There are 4 ways to turn a row about zero (a turn may also mirror it). The second row of each pair is the first, turned, with some noise. The first 36 pairs use one turn. New pairs use 2 turns, one after the other, and a turn may come again.
In the rows, zero is written as 128.
Some pairs, each with its turns in order after it:
[147  90  77 132  97  87  86 139]
[152 120 134 131 153 101 200 166] : (1)

[164 144 111  91  77 133 152 166]
[123 145 153  83 122 153 188 111] : (2)

[150 126 116  78  98  91  82 101]
[ 86 166  88 143 169 105 140  91] : (0)

[ 97  91 112 154  97 116  97 150]
[154 164 133 102 117 124  95  86] : (0)

[ 85 144 161 126  82 179  95  83]
[128 128  41 108 150 166 137 151] : (3)

[ 89 151 148  80  81 133 121 172]
[130  61  72 144 148 145 114 124] : (1)

[ 99 167 147 168 136 113 150 142]
[157 147  96 154 106  92 141 107] : (3)

[113 116 158 115  89 132 159  79]
[156 163 120 123 155 150 181 146] : (0)

[111 137 165  80 168 142 103 126]
[135  86 152 117 145 109  73 103] : (1)

[155  98 122 150 148 178 156 164]
[120  97 147 107 129  62 142 108] : (2)

[178 153 115 146 159 157 146 148]
[139 108 150 177 144 133  95  95] : (3)

[134 173 157 102  84 162  86 106]
[197 104  86 123 111 126  96 104] : (1)

[147 119 129 115 159 111 104 154]
[101 100 101 118 113 116 110 114] : (0)

[108 167  82 122  95 124 110 120]
[ 96 115 117 119 115 186 144 155] : (2)

[129  82 130  76 154 120 152 152]
[116 106 186 117 125 137 174 132] : (3)

[107  85 153 112 100 133  83 159]
[148  79 129 148 166 132 158  92] : (1)

[ 77 133 163  92  80 121 152 109]
[140 151  78 120 171 172 136  96] : (2)

[150  83 138 102 119 163 132 154]
[119 122 165 132 175 157 157 134] : (3)

[110 178 133 122 147 100 128  84]
[153 111  96 116  70 123 106 125] : (3)

[153 131 150 159 123  84 161 120]
[132 183 110 153 107  99 152 132] : (2)

[121 157 171 165 109  99  95 132]
[123 183 108 113 126 129  94 166] : (2)

[162 155 160 110 138  88 101 120]
[ 62 120 105 113 151 134 140 128] : (0)

[111 166  80 143 150  88 125  94]
[100 140 154 183 131 169 103 101] : (0)

[147 165 157 146 110 162 162 146]
[135 112 159 105 149 125 134 186] : (0)

[109 142 142 138 108  79 143 153]
[117 155 116 105 132 164  91 146] : (0)

[145 107 147 129 103 156 163 144]
[123 139 128 106 150  97 156  96] : (2)

[102 159 130  80  98 118 132 170]
[134 143 131 162  96 143 160 181] : (3)

[148 145  81 173 139 175 119 144]
[ 90 128 115 173 157 120  87  99] : (3)

[ 83 168 137  94 120 134 115  79]
[170 123 115 139 148 142  61 147] : (1)

[159 173 156 141  85 112  80 149]
[167 188 116 144 127 156  90 152] : (3)

[177  86 141 110 153 168  85 138]
[128  85 106 102 121  62 157 101] : (0)

[ 98 165 168  98 108 126  90 143]
[144 149 118  85 142 174  92 132] : (2)

[162 170 166 108 107 149 120 145]
[149  94  96 101  83 127 112 104] : (1)

[128 122 108 136 167 141 164 130]
[ 83 158 142 132 118 112 115 128] : (1)

[102 103 133  98 161  90 125 151]
[197 112 119 140 126 136 126 138] : (2)

[159 122 170 121 107  80 169 168]
[ 96  79 135 114  83 174 158 141] : (1)

New pairs. What belongs after each?
[111  80 113  99 109 170 103 156]
[129  99 177 104 124 154 163  85] : (2) (3)

[130  78 111 113 164 130 154 101]
[144 132 134  89 155  89 112  87] : (2) (3)

[135 102 179  80 108 117 138  99]
[153  89 104 132 117 144  81  83] : (2) (3)

[135 154 122 168  94 105  98 112]
[124  95 121 157 154  92 119 163] : (1) (0)

[111 166 134  98 118 168  98 111]
[ 78 124 117 162 165 126 123 129] : (3) (3)

[116 109 163 176 149 144  98 165]
[183 138 163 128 112 153 131 171] : (2) (2)

[175  77 145  82 125  85 150 137]
[114 107  76  76 125 121 163 175] : (3) (0)

[112  92 113 141 147 111 177  90]
[160 106 159 137 149 174 108  97] : (2) (0)

[ 99 105  97 115 174 136 103 150]
[155 179 148 131 107 154 155 145] : (3) (0)

[ 91 107 146  90 118 116  76 131]
[120 123 144  99 116  72 124  84] : (2) (1)

[ 76  82 152 148 105 165  84 142]
[139  70 156 165 126 165 173 102] : (1) (0)

[ 78 155 176 169 138 116 176  97]
[122  95 175 108 127  77  76 166] : (3) (3)

[144 125 128 116 122 173 165 121]
[111 121 154 112 149 115 143  85] : (3) (3)

[ 79  97 174 160 163  82 139 154]
[133 130 124 139  71 161  86 193] : (3) (1)

[165 106  88 176 123 110 163 119]
[132 147 149 126 141 151  99 195] : (1) (0)

[ 95 135 150  80 177 179 147 127]
[103 173 131 208 109 133 136 114] : (3) (1)

[148 147 139 142  99 115  91 126]
[137 126 116  80 114 144 103 123] : (2) (2)

[179 130 150 167 169 156 101 130]
[177 131 112 162 187 120 142 105] : (0) (2)

[ 93 102  88  81 127 148 174 102]
[102  76 127  94 174  94 131  96] : (2) (3)

[ 81 161 109 143 109 175 127 158]
[ 82 141 128  67 146 125 118 151] : (0) (0)

[137  88 160 125 175 167 121 130]
[110 147 128 112 126 172 183 110] : (1) (0)

[152 121 113 164 175  77  86 107]
[211 103 129 125 137 137  96 146] : (3) (1)

[165 167 149 146  80 104 158 173]
[108 163 114 169 156 133 115 201] : (2) (0)

[156  97  96  78 103 162  78 101]
[139 137 131 118  45  75 137 140] : (3) (0)

[128 178 120  97 128 109 166 179]
[106 181 113 100 128  76 152 154] : (3) (2)

[ 95 138 122 136  95 177 135 165]
[143 146  76 170 102 111 132 123] : (2) (0)

[162  81 117 153 171 150  92 154]
[157 145 158 130 145 149  58 102] : (3) (1)

[121 108 153  94 156 168  79 172]
[145 136 215 145 143 138 124 153] : (1) (1)

[ 80 128 120 105 175 138  88 115]
[142 142  91 190 144 131 105 137] : (3) (1)

[140 155 121 112 171  77 118 152]
[194 114 136 107 151 150 128 113] : (1) (2)

[ 77 137 179 116 118 114 153 177]
[ 57 103 102 109 158 146 154 103] : (1) (3)

[ 92 142 177  83 124 129  81 163]
[142  93  98 199 166 123 132 148] : (3) (3)

[120 117 141  80 148 105 139 107]
[127 127 117  74 104 120 129 107] : (1) (0)

[ 76 145 118  89 144 120  82 123]
[137 149  65 137 114  96 113 165] : (0) (3)

[141 177  86 135  86  77 122  80]
[ 76 103  74  58 131 115 133 115] : (2) (2)

[171 161 173  87 152 149 112  85]
[130 186 187 133 174 157 123 144] : (1) (2)

[163  81 154 172  89 163 102 158]
[129 174 141 173  69 151 108 160] : (1) (1)

[131 118 180 106  88 124  79 108]
[115 108  95 123 102  69  96 112] : (3) (1)

[128 171  91  95 149 153 167 101]
[ 91 164 144  92 184 102 142 127] : (3) (3)

[103 139 175 104 115  80 173 128]
[174 118 181 144 150 103 120 170] : (3) (3)

[117 176  81 138  90 158 152 169]
[101  94 103 205 142 123 109 151] : (2) (1)

[ 89 129 158 172  79 165 145 144]
[124  93 124 152  53 114 154 139] : (3) (2)

